The same things were measured in two ways. Each way mixes the same 7 hidden numbers, adds some noise and spreads widely along 5 directions of its own, which tell nothing about the thing.
In the rows, 128 means zero.
Some things both ways: the first way, then the second way.
[161 132  84 158 164 121 104 116 129 164 159 159 131  99 128 156  99 116
 125 123]
[148 157 137 149 130 128 156 139 146 129 106 100 115 138 132  96 122 103]

[176  95 120 161 122 170 112 148 111 157 110  85 115 114 142 133 141 148
 101 129]
[142 119 111  99 135  86 126  94 136  98 145  78 182 136 106 128 128 155]

[130 142 132  79 143 120 149 153 132 123 103 134 137 139 125 156  90 118
  88 121]
[209 210 117 113 184 149 128 153  87 138 101 167 150 182  84 127 103 173]

[142 132  88 131 158 143 108 137  90 138 131  96 143 111  91 124 119 169
 146 114]
[176 175  97 154 167 110 177 138 179 204 102  84 176 107 149  69 128 122]

[139 156 126 129 156 113 148 173 162 186 128 108 125 122 159 150 121 156
  87 178]
[ 96  99 126 128  68 140  90 201 143 169 120 125 128 161 146  69 188 123]

[150 138 114 142 169 148 123 120 161 158 167 153 106 154 153 173 155 100
 158 128]
[101  76 123 163 121 108 151 116 155 116 109  74 105 107 162 122 129  84]

[115  94 179 152 128 162  78 122 111 140 187  64 112 172 120  89 117 111
 120  98]
[116 172 114 140 122  93 119 137  86 112 131 122  61 176  84 165 131 123]

[139 110 145 180 107 150  81 122 100 116 132 134 153 112 100  90 120 150
 114 126]
[120 148 158 109 120 123 144  88 122 107 168  91 169 124 117 116 124 125]

[113 140 139 183 158 141  90 106 140 178 179 145  97 155 120 130 173 148
 155 163]
[131 154 131 145 178 133 173  73 112 111 119 114 108 101 103 127  66  95]

[ 90 172 167 128 126 114 125 149 148 131 149 105 131 172 109 138 168 161
 120 186]
[117 111  85 125 163 156 155 104  59 154 103 124  97  96  92 144 112 127]

[136 131 136  93 126 117 100 131 112 134 110  89 123 158 112 114 110 127
 166  67]
[131 188  86  99  58 128  71 110  88  63 150 132  66 178  86 129 180 103]

[195  83 106 103 141 137 140 127 143 138 120 157 115 149 133 208 100  65
 152  68]
[142 140 107 126  78 109 107 143 139 112 143 125 155 166 146 116 170 105]

[148 121 140 130 135 133 129 148 136 164 120  98 126 138 148 115 103 127
 122 110]
[140 118 114 133 120 115 123 140 118  94 115 126 121 163 113 140 130 108]

[140 147 115 156 130 136 112 153 109 139 133  59 155 123 109 103 142 179
 159 131]
[114 175 108  89  70 121  56  86 166 130 139 116 208 116 135  32 103 129]

[107 157 127 135 109 111 100 111  91 102 117 137 151 128  77 119 122 142
 114 131]
[172 112 109 142 206 128 197  54 109 143 122  73 188  59 163 149 111 128]

[110 174 124 194 115  76 110 111 132 179 163 115 122 130 117 145 139 135
 100 194]
[157 148  97 106 146 204 148 178 101 189  96 154 123 124  92  65 163 137]

[ 99 142 147 144 125 110 123 122 121 106 187 118 162 157  81 137  97 101
 110 140]
[145 224 133 110 179 148 107  89  52 127 122 171 101 147  70 137  52 163]

[121 149 146  68 158 160 145 168 141 126 104  97 117 167 139 144 154 150
 129 125]
[109 111  84 114  85 128  82 107  89 109 102 120 118 131 134 121 137 122]

[156 147 129 140 122 114 116 161 142 141 111 122 150 102 137 133 121 161
  98 155]
[105 121 130  85  84 131  92  95 104  85 143 105 151 134 104 109 133 135]

[135 116 117 139 153 130  91 116 114 162 164 108 107 144 103 144 126 132
 149 112]
[146 193  94 132 123 129 119  95  95 115 103 140 120 133 112 119  84 103]

[153  67 116 109 147 217 161 126  73 101  67 153 126 144  89 139 118 121
 130  76]
[159 187 150 117 169 116 146 122 132 125 189 102 117 156 108 125 175 152]

Other things, the second way, with their names:
(190): [107 146 146 155  90  94 132 172 171 163 188  81  91 165 164 103 233 101]
(142): [114 145 125 133 145 129 116  74  62 119 135  94  68 110 132 160 129 152]
(292): [124 197 152 111 167 108  91  52 103  99 169 136 133 132 105 134  53 149]
(416): [129 136  97 141  96 107 112 105 126 106  85 110 138 132 135 110  90  96]
(484): [112 160 125 156 131 131 104 104  91 142 127 133 102 127 157 131 114 109]
(322): [149 153  91 125 182 146 115  97  70 127  96 173 123 128 104 139  71 131]
(7): [125 157 157 166 158 162 161 135  91 146 131 138  76 129 140 140 122 102]
(212): [143 181 178  87 135 141  78  75 138 121 217 106 179 134 160  88 167 176]
(60): [ 90  80 115 125  55 127  71 125  85  90 108 132 135 144 153 138 130 109]
(89): [ 93  51 149 176 141 115 128  83 117 131 127 103 173  88 228 158 105  97]
(498): [165 185 135 105 147 162 143 144  73 129 143 153 138 159  82 130 139 148]
(315): [146 152 110 101 118 172  82 152  76  99 123 187  99 177  89 117 151 138]
(164): [131 168 132 153 170 127 139 109 112 159 138 121 103 117 141 127 117 123]
(436): [111 118 149 123 132 112 110 110 102 132 159  96 135 135 141 141 145 156]
(390): [115 131 140 123 118 126  83  97  57  93 126 141 138 154 132 165  91 142]
(152): [137 128 129 148 131 130 140  95 143 156 131  79 166  86 193 102 144 111]
(124): [153 137 111 116 118 151  89 134  96 110 129 160 140 160 138 126 159 134]
(428): [113  82 139 171 128 144 146 110  83 137 122  95 106 100 198 161 158  96]
(226): [125 135 139 138 134 136 150 139  73 124 128 132 119 147 106 157 118 118]
(409): [139 133  85 161 151 132 132 152  93 165  94 148  96 135 145 144 135 107]
(267): [120 109  90 120 141 135 101 118  56 123 103 136  96 137 106 158 119 147]
(143): [110 146 163 135 159  91 149  88  87 118 166  82 113 136 111 173 111 146]
(313): [ 97 154 161 148 128  72 109  62 163 130 190  76 150 114 184 124 117 119]
(207): [125 159  98 154 121 132 170  81  59  78  84 101  36 113  87 169  92  74]
(204): [104 169 119 127 109 143 111 151  90 135 113 166  93 163  80 114 106 113]
(366): [152 179 106 133 101 197 124 201  99 149  79 169  62 167  99  79 161 100]
(446): [161 177 102 114 143 137 105 134 102 163 133 138 146 146 123 108 154 159]
(429): [132 140  99 142 127 144 127  78  96 133  78 104 129  89 154 112  91 110]
(186): [103  95 127 117 132 122 127 158 112 139 158 123 121 153 101 124 163 145]
(487): [135  57 117 144 171 125 172  80  82 110 106  93 164  91 155 180 109 131]
(49): [125 144  91 127  94 154 125 184 115 183  68 133 123 141 104  68 129 118]
(172): [129 164  79 128  96 164 108 118  50  99  88 127   8 140  99 139 155 108]
(56): [136 162 117 106 127 138 116 127  60 114 119 139 124 158  73 142 111 155]
(464): [ 98  96 117 146 132 140 135 143  74 142 114 109  51 128 125 153 164 130]
(85): [ 99 116 106 108 111 149 113  58  80 106 148  84  87  79 134 129 163 122]
(229): [153 136  64 143 119 131 144 188 148 180 101  94  83 140 130  86 214 114]
(490): [157 239 142 108 177 126 138  96  75 122 160 138  98 162  54 139  99 162]
(422): [114 174 133 121 124 113 113  61 146 117 146 108 170  99 136  86  88 103]
(61): [ 60  70 140 134  93 135 123 119 148 173 147  95 168  84 176  76 151  98]
(278): [128 173 109 105 123  92  95 113 103 101 178 112  74 174  92 151 176 142]
(271): [130 157 137 145 128 142 156 156 111 149 154 116  79 145 132 127 189 107]
(338): [ 92 105 125 131 109 146 139 104  85 107  99 114 105 115 107 127  95  99]

Some of these things the first way, each followed by its name:
[113 145 104 114 160 112 120 112 111 141 131 174 124 118  97 161  90 122
  79 142] : (428)
[ 29 225 210 116 124  51  93 109 173 120 185 163 146 196 111  91 125 115
 128 162] : (7)
[124 176  82 142 148  80  94 124 106 140 165 115 159  94  91 138  89 144
 110 142] : (429)
[150 117 134 112 112 108 144 148 126 102  97 163 170 120  97 151  71 118
  95 118] : (498)
[ 85 178 166 119 127  72  92 105 151 145 155 158 118 170 112 129 127 118
 134 141] : (271)
[127 118 119 133 152 137 149 128 116 137 139 152 137 131 104 154  89 109
  92 135] : (89)
[104 131 121 134 143 189 115 116  68 112 104 115 118 142  84 111 168 167
 122 133] : (85)
[143 156  83 100 155 105 130 145 112 163 110  84 127 121 120 149 107 147
 138 113] : (229)
[135  95 150 156 137 146 101 143 116 160 135 127 123 117 114 111 100 160
  78 147] : (226)
[117 114 148 157 120 133  79 104  91 136 156  95 131 146  99  77  96 115
 135  83] : (190)
[ 83 201 159 116 134  71 118 134 152 148 145 113 148 163 128  90 111 133
 148 131] : (366)
[112 106 110 158 162 148 106 101  87 159 180 120 105 141  84 147 109 117
 105 133] : (484)
[ 91 156 148 109 149  96 129 126 136 167 165  94 103 182 117 146 115 111
 124 134] : (409)
[158 113  91 200 164 142  94 144 111 209 149 115 116  70 123 128 121 199
  83 188] : (338)
[109 167 142  87 132  95 129 124 151 127 142 137 107 179 118 197 141  95
 115 144] : (446)
[141 119 125 133 146 135  73 119 114 109 167 138 155 126  92 114  99 127
 159  82] : (207)
[ 43 167 174 108 175 165 110 125 115 156 140 110  85 192 104  91 184 186
 130 164] : (164)
[124 138 142  70 154 159 171 158 146  84 122 151 151 165 119 175 118 100
 110 123] : (464)
[147 113 156 168 104 131 151 148 145 140 144 107 144 149 133 146 116 102
  97 151] : (186)
[178  85 118 110 135 161 201 117 157 114 123 187 113 187 138 247 117   9
 135  93] : (315)
[120 120 131 125 146 158 155 140 111 102 139 126 158 154  86 136 112 124
 134 120] : (292)
